The groups are shells around one centre, one inside the other: the same stretched ball of 6 dimensions in 9 sizes.
Known rows, each followed by its group:
[  1  58   1   1  16  17 -25   8 -19 -47 -13 -67  11  14  -9   9 -11  55
  24 -36 -22  -8  48   9  -6  22]
(6)
[  4  54 -12  -9  14  13 -19  -4  -6 -44 -15 -73  19  40   6  -3  -8  60
  10 -32  -5 -16  31  11   2   2]
(6)
[-18  47 -10  12   7  34 -15 -10  -5 -49  -6 -63  16  44  -3  -7 -17  65
  30 -48  -5 -22  35   7 -15   2]
(3)
[-12  64  -5  19  29  13 -18 -16  -9 -37   5 -48   0  12 -17   8 -18  46
  11 -53 -18  -4  27 -16 -38  36]
(3)
[ -2  48 -14  -9  11  16 -18  -6  -1 -47 -16 -76  22  50   9  -7 -13  64
  12 -30  -2 -22  30  15   5  -4]
(8)
[-25  34   3  -5  -2  15 -13 -10  16 -43  -9 -76  35  67   6 -16 -44  69
   9 -29 -11 -33  37  14   9  -3]
(4)
[-16  73  17  24  17  15 -18 -11 -30 -17  18 -30   8 -16 -35  11 -23  35
   5 -67 -46   6  53 -38 -45  44]
(7)
[-33  48  -9  32  27  25 -15 -22   5 -50   8 -51  -1  31 -17   2 -35  57
  26 -53 -10 -16  20  -8 -42  35]
(2)
[-10  35  -6 -12  -5  23 -19   3  -2 -50 -18 -84  36  59   9 -13 -25  72
  18 -21  -9 -29  47  25  25 -12]
(8)
[-20  45  -2  16  -1  52 -18   7 -13 -63 -15 -68  12  40  -7  -1 -12  73
  61 -52  -8 -25  52  23 -12  -2]
(7)
[-17  61  -1  21  26  22 -17 -10  -1 -49  -3 -53  -4  22 -14   9 -19  54
  31 -58 -12 -12  27  -3 -41  31]
(0)
[-22  27 -17  11   2  38 -24   1 -14 -62  -8 -79  25  44  -4  -9 -30  74
  34 -18 -11 -25  49  23  17   7]
(4)
[-19  66   6  35  30  22 -24  -5 -26 -41  12 -39  -8 -17 -36  19 -23  42
  28 -59 -36   5  45 -21 -48  58]
(5)
[-17  52  -9  20  28  12 -22 -14 -13 -41   8 -54   6  11 -19   6 -30  49
   7 -38 -23  -5  32 -13 -24  42]
(3)
[-12  63 -11  26  33  20 -21 -13 -18 -43   6 -47  -6   2 -22  12 -14  47
  20 -53 -18  -1  28 -15 -41  42]
(6)
[-20  56 -14  29  13  45 -17 -12 -23 -47   5 -48   4  20 -17   0  -8  59
  39 -62 -11 -12  38  -7 -35  14]
(1)
[-20  44  -8  19  17  17 -23 -10 -22 -38  11 -57  18  11 -21   0 -35  53
   5 -28 -29  -6  45 -12  -7  37]
(6)
[-39  35  18  13  -8  22 -15  -8  -3 -33   9 -58  36  37 -17 -11 -56  60
  11 -38 -37 -23  59  -7  -3  17]
(2)
[  7  64 -26  13  13  44 -23  -2 -46 -44  -4 -55   7   9  -9   1  21  56
  34 -52  -8  -3  44  -1 -16   1]
(5)
[  3  65  -5   5  22   8 -24  -4 -27 -31   1 -55  11   1 -15   8  -9  44
   2 -40 -27   2  42 -13 -15  30]
(3)
[ -9  47   1  -2  15  -1 -23  -4  -9 -35  -1 -68  25  22  -9   0 -36  52
  -8 -20 -29 -10  44  -3   6  29]
(3)
[-19  31 -15   3   9  20 -21  -7  -1 -53  -7 -79  26  49   0 -10 -36  69
  13 -16  -9 -24  36  16  14  11]
(6)
[  5  59 -11  -3   5  30 -19   1 -26 -40 -12 -65  20  28   0  -3   5  59
  23 -44 -11 -13  46   7  -2  -7]
(8)
[-10  48   8  -8  12  -2 -19  -4   4 -35  -7 -70  27  35  -3  -2 -38  55
  -5 -26 -25 -16  40   2   3  20]
(0)
[-18  64  35   7  20  -5 -18   1   7 -33  -3 -52   9   9 -22  16 -44  43
   9 -52 -42  -7  47 -10 -32  47]
(5)
[  4  61 -16  -5  23  14 -16  -9   5 -49 -19 -71   7  46   9   1  -1  60
  18 -44   6 -18  17  13 -17   1]
(5)
[-31  40  -8  23  -2  47 -13 -12 -11 -48   2 -57  21  45 -10 -12 -25  68
  38 -53 -11 -25  44   3 -16  -1]
(4)
[ -1  77   3  19  29   8 -23  -9 -35 -21  13 -36   1 -24 -30  16  -9  32
   0 -57 -39  13  44 -34 -41  49]
(2)
[-23  53  12  18   6  15 -20  -9 -26 -22  17 -45  25   2 -28   0 -38  45
  -1 -44 -46  -3  59 -26 -16  36]
(1)
[-23  55  34   3   4   8 -16   5   7 -36  -7 -59  21  27 -15   6 -44  54
  19 -50 -38 -18  55   1 -18  26]
(2)
[-27  48   6  22  26   0 -23 -14 -12 -30  19 -49  13  -1 -30   7 -52  42
  -9 -31 -42  -1  42 -25 -21  61]
(1)
[  9  45 -14 -15   5  15 -26   8 -25 -44 -16 -81  31  31   4  -5  -9  62
   7 -13 -17 -13  51  17  29   0]
(7)
[-10  49  -1  10  18  14 -27   3 -21 -45  -2 -64  14   8 -18   8 -27  53
  15 -27 -30  -5  50   1  -3  37]
(1)
[-12  61 -17  29  27  37 -19 -10 -19 -54  -1 -51  -9  13 -16   9  -2  56
  42 -60  -6  -7  28  -3 -42  26]
(1)
[-26  60   3  33  36  14 -19 -14  -3 -46   9 -44 -10   3 -28  16 -33  46
  23 -57 -24  -3  27 -16 -52  57]
(4)
[-27  49   6  24   8  24 -21  -7 -24 -33  14 -48  19   6 -28   1 -37  51
  14 -44 -39  -6  56 -17 -18  35]
(0)
[-31  37 -10  18  14  19 -16 -20   2 -43   8 -61  20  41 -10  -9 -44  61
   7 -33 -14 -20  30  -5 -12  23]
(1)
[-11  55  16   1   6  19 -18   7  -2 -47 -15 -66  17  31  -7   5 -23  60
  30 -46 -23 -18  50  12 -11  13]
(0)
[ -7  46  -1  -9   1  16 -18  -1  -7 -39 -11 -73  31  43   2  -8 -22  62
   9 -29 -17 -20  46  10  11  -1]
(0)
[-11  42  18 -12  -4  10 -23  13  -6 -42 -15 -78  36  35  -4  -2 -38  62
  13 -21 -33 -20  64  17  22  11]
(2)
[  1  59  -6   3   8  21 -22  -1 -32 -32  -1 -58  21  11 -11  -1  -6  52
  10 -39 -26  -5  52  -6  -3  12]
(6)
[  6  64   9  -9   6  16 -21  10 -20 -37 -16 -66  20  19  -4   5  -5  54
  19 -42 -25  -9  54   7  -2   6]
(8)
[-19  39   8   3   3  21 -22   7  -5 -52 -11 -74  25  35  -8  -1 -37  65
  26 -27 -25 -21  54  17   8  17]
(0)
[ -5  62   8   6  27   0 -24  -1 -11 -38  -3 -58   6   3 -18  14 -26  45
   5 -37 -31  -1  40  -7 -20  44]
(8)
[-21  63  21  20  32  -6 -20  -9   0 -32   9 -45   1  -3 -29  18 -45  39
   2 -48 -41   0  37 -22 -41  64]
(7)
[-15  58  18  11   5  22 -21   5 -22 -35   0 -53  18   7 -22   6 -25  51
  23 -50 -38  -7  62  -6 -16  26]
(3)
[-22  39 -15  16   5  53 -15  -1   3 -74 -20 -75   8  62   4  -6 -12  81
  64 -49  11 -34  33  33 -13 -10]
(5)
[-25  45  22   1  12 -13 -19 -10   4 -22  10 -58  32  21 -19  -1 -63  45
 -22 -25 -46 -11  48 -18  -3  43]
(2)
[-12  63  28   1   6   9 -17   4  -8 -30  -5 -54  20  15 -16   7 -29  48
  14 -53 -38 -10  57  -7 -19  24]
(8)
[-32  30  -3  18   6  35 -21   0  -2 -64  -6 -73  18  42 -11  -3 -42  72
  40 -29 -16 -26  47  20   0  20]
(7)
[-28  55  28  20   4  29 -18   6  -7 -45  -3 -52  12  16 -24   9 -36  56
  41 -60 -37 -15  61   0 -29  29]
(7)
[-30  28  -6  13   2  19 -22 -11 -16 -37  13 -65  36  30 -16 -13 -52  60
  -1 -16 -32 -17  53  -7  14  25]
(5)
[-30  30   2   3  16   2 -18 -11  25 -53  -6 -78  22  56  -2  -5 -60  65
   6 -18 -14 -28  28  14   2  28]
(4)
[ -3  54 -16  15   6  44 -25   4 -43 -47  -3 -59  13   9 -14   1   3  60
  37 -43 -19  -6  56   3  -6   9]
(4)

New rows. What belongs after each?
[  5  63 -17  12  20  31 -25   3 -36 -48  -8 -60   3   4 -12   9   8  54
  32 -44 -15  -2  44   3 -15  18]
(1)
[ 11  67  -5  -7  17  11 -21   0 -19 -36 -13 -64  13  18  -2   5   2  51
  10 -42 -15  -6  39   1  -9  10]
(6)
[-38  30   8  16  12  18 -19  -5  14 -57  -3 -71  18  44 -13  -1 -60  67
  25 -28 -22 -26  40  12  -6  32]
(2)
[  7  76  15  -1   8  24 -19  12 -23 -38 -17 -56   9  10 -10  12   7  51
  35 -63 -25  -6  55   4 -24   7]
(5)
[ -5  38  14 -23  -4   2 -23  13   0 -42 -20 -87  42  45   5  -6 -39  64
   2 -10 -29 -23  59  23  35   4]
(5)
[-29  44   1  17  10  20 -14 -16   1 -39   6 -56  19  37 -13  -6 -40  58
  12 -44 -19 -19  36  -7 -19  21]
(3)
[  0  59 -12   1  14  21 -18  -7 -16 -40  -8 -63  15  29  -2  -1  -4  56
  15 -43 -10 -12  35   1 -11   5]
(3)
[  4  44 -23  -5  16  18 -26   2 -19 -52 -14 -80  20  31   2  -2 -10  63
  14 -15  -8 -13  39  18  17  10]
(2)
[-24  51   4  24  16  15 -22 -11 -25 -29  18 -46  16  -1 -30   3 -40  45
   2 -40 -41  -1  51 -25 -20  46]
(6)
[  1  68 -26  26  34  30 -25 -10 -38 -45   5 -47  -9  -8 -21  12   9  47
  25 -52 -13   6  30 -14 -37  35]
(5)
[-32  47  25  14 -10  37 -14   4  -4 -44  -5 -57  25  37 -15  -3 -37  64
  41 -58 -30 -25  63   6 -16   7]
(7)
[  3  61   9 -11  25 -11 -22   1   4 -39 -14 -70  13  22  -3  10 -25  49
  -2 -29 -23  -8  34   5  -7  31]
(5)
[ -1  48 -18   0  11  30 -22   2 -13 -57 -18 -76  15  40   4  -2  -4  67
  32 -32  -2 -19  37  22   4  -1]
(3)
[-16  70  24  18  18  13 -18  -2 -12 -32   3 -42   4  -1 -27  15 -26  43
  20 -65 -38  -2  49 -18 -43  41]
(6)
[-16  32   1  -9 -12  22 -20   3 -11 -41  -9 -79  45  49   1 -16 -36  69
  10 -17 -23 -26  60  15  31  -6]
(7)
[ 11  62  13 -21   7  -4 -23   9 -16 -27 -15 -70  30  18  -2   3 -14  49
  -6 -28 -32  -7  55   3  12  12]
(5)
[-23  48  11  15  -3  27 -20  -1 -27 -31   9 -52  28  12 -23  -3 -33  54
  15 -43 -41 -10  65 -12  -7  21]
(1)
[ -6  60 -30  23  38  22 -20 -20 -13 -50   2 -55  -8  18 -10   6  -3  53
  20 -47   1  -5  12  -7 -36  30]
(5)
[-38  50  37  17   1  15 -14  -3   4 -32   6 -49  23  23 -25   2 -57  52
  18 -55 -45 -17  59 -12 -26  34]
(1)
[-32  43  12  18   4  16 -18 -11 -15 -27  16 -50  29  16 -25  -5 -51  51
   1 -38 -42 -11  56 -20 -10  34]
(8)
[-26  38  -1   8  -2  25 -16 -10  -6 -39   2 -64  31  44  -7 -13 -38  64
  12 -35 -20 -23  47   1   1   6]
(8)
[-39  30  10  16   1  35 -15   0  17 -66 -12 -74  18  59  -6  -4 -49  76
  48 -40 -12 -35  44  25  -8  12]
(4)
[ -7  67  -2  23  10  40 -21   0 -42 -36   4 -43   6  -5 -24   7   2  50
  35 -64 -28   0  57 -14 -31  19]
(7)
[-23  55   0  23  15  20 -17 -16 -20 -29  16 -43  14   9 -24   0 -30  47
   6 -51 -31  -5  42 -24 -29  33]
(6)
[ -1  51  -2  -6  25 -14 -26  -6 -10 -31   0 -68  22  13 -10   4 -35  45
 -21 -13 -31  -3  38  -8   7  40]
(4)
[ -8  72 -10  27  25  28 -18 -15 -31 -32  11 -37  -2  -4 -24   8   0  43
  20 -67 -20   3  35 -25 -47  30]
(2)
[-24  37   4   3  12   1 -19 -11   4 -37   3 -68  29  36 -10  -6 -54  57
  -8 -19 -28 -18  40  -2   5  30]
(0)
[ -5  82  15  24  34   3 -23  -6 -32 -21  14 -31  -6 -34 -38  24 -15  28
   4 -63 -47  17  47 -38 -52  63]
(5)
[-31  55  23  20  25  -9 -19 -16   1 -23  18 -43  13   2 -31   9 -61  38
 -14 -42 -48  -2  41 -31 -32  63]
(1)
[-37  48  23  24  22  -4 -20 -14  -1 -27  20 -45  16   3 -34   8 -67  42
  -8 -38 -50  -4  46 -28 -28  65]
(1)
[-12  37 -19   0  -5  40 -17  -4 -11 -53 -13 -77  30  58   7 -16 -12  75
  30 -32   0 -29  42  21  13 -19]
(7)
[-22  39  14   5  -6  27 -21  10 -12 -47  -8 -70  30  32 -12  -3 -38  65
  30 -32 -32 -21  66  13   9  13]
(8)
[ -4  56   8  -4  11  18 -20   9   0 -53 -22 -73  13  36   0   6 -15  62
  33 -42 -13 -19  43  21  -7   9]
(1)
[-21  63  32  11  16  -4 -18  -5  -6 -21  10 -44  17   0 -28  11 -46  39
  -4 -50 -50  -2  53 -25 -29  49]
(8)
[-16  54  -7  12  23   8 -15 -20   1 -35   5 -55  11  29 -10  -1 -29  51
   0 -44 -15 -12  23 -13 -25  26]
(1)
[  2  47   0 -13   7   4 -25   5 -20 -35  -9 -75  32  22  -4  -2 -24  55
  -4 -15 -30 -10  54   6  22  15]
(1)
[-21  51  16   6  -2  23 -15  -2  -6 -36  -3 -58  26  33 -11  -4 -31  58
  21 -50 -28 -20  54  -1 -11   8]
(0)
[-45  35   4  28  17  20 -15 -18  14 -50   9 -58  12  39 -19  -2 -60  61
  20 -41 -20 -23  31  -3 -26  38]
(1)
[  3  61   1  -1   5  34 -22  14 -20 -53 -22 -69  12  26  -3   6   4  63
  45 -49 -13 -15  53  20  -7  -1]
(2)
[  5  50 -12 -10   5  31 -20   9  -9 -59 -29 -83  18  50  12  -3   3  71
  39 -35   2 -24  41  32   9 -15]
(1)
[-18  53   5  12  28 -14 -21 -21  -8 -19  19 -48  18   3 -24   4 -50  37
 -30 -28 -41   1  34 -32 -18  56]
(5)
[-24  36  -7  13   6  15 -22 -14 -21 -30  15 -58  33  20 -18 -10 -44  54
  -8 -21 -34 -10  50 -15   6  28]
(5)
[-35  52   4  29  16  24 -12 -21   0 -37  13 -44   9  26 -22  -1 -39  53
  18 -61 -22 -15  33 -19 -42  31]
(1)
[-32  60  25  29   7  26 -16  -7 -17 -29  14 -36  12   2 -33   7 -37  46
  24 -68 -44  -6  58 -24 -42  38]
(1)
[ -3  51  -1   1  13  19 -24   8 -14 -51 -15 -72  15  23  -6   6 -17  60
  26 -31 -20 -12  48  15   0  18]
(6)
[-27  36  18   5   3   7 -23   2  -8 -37   3 -67  33  22 -18  -2 -58  56
   2 -19 -44 -15  61  -1  11  35]
(8)
[ -4  55   7  -4  -4  23 -19   4 -24 -32  -7 -63  30  24  -7  -4 -13  56
  15 -41 -28 -13  60   1   3   1]
(1)
[-46  39  22  28  20   2 -19 -14   8 -37  18 -50  15  15 -32   5 -76  49
   2 -36 -45 -12  44 -19 -27  63]
(7)
[ -9  51  10  -6  15   3 -20   2   6 -45 -14 -72  18  34  -3   4 -32  57
  12 -31 -21 -17  40  12  -3  21]
(6)
[-21  64  27  15  16   8 -18  -2  -6 -32   3 -47  10   5 -25  12 -37  44
  15 -57 -41  -6  50 -15 -35  42]
(0)
[-17  56  12  10   6  31 -16   4  -2 -52 -14 -62  10  34  -8   5 -18  63
  45 -58 -16 -21  47  13 -23   9]
(6)
[-33  44  22   6  16  -3 -13 -12  28 -41  -2 -64  19  45 -10   1 -62  56
   4 -39 -25 -24  32   0 -19  34]
(4)
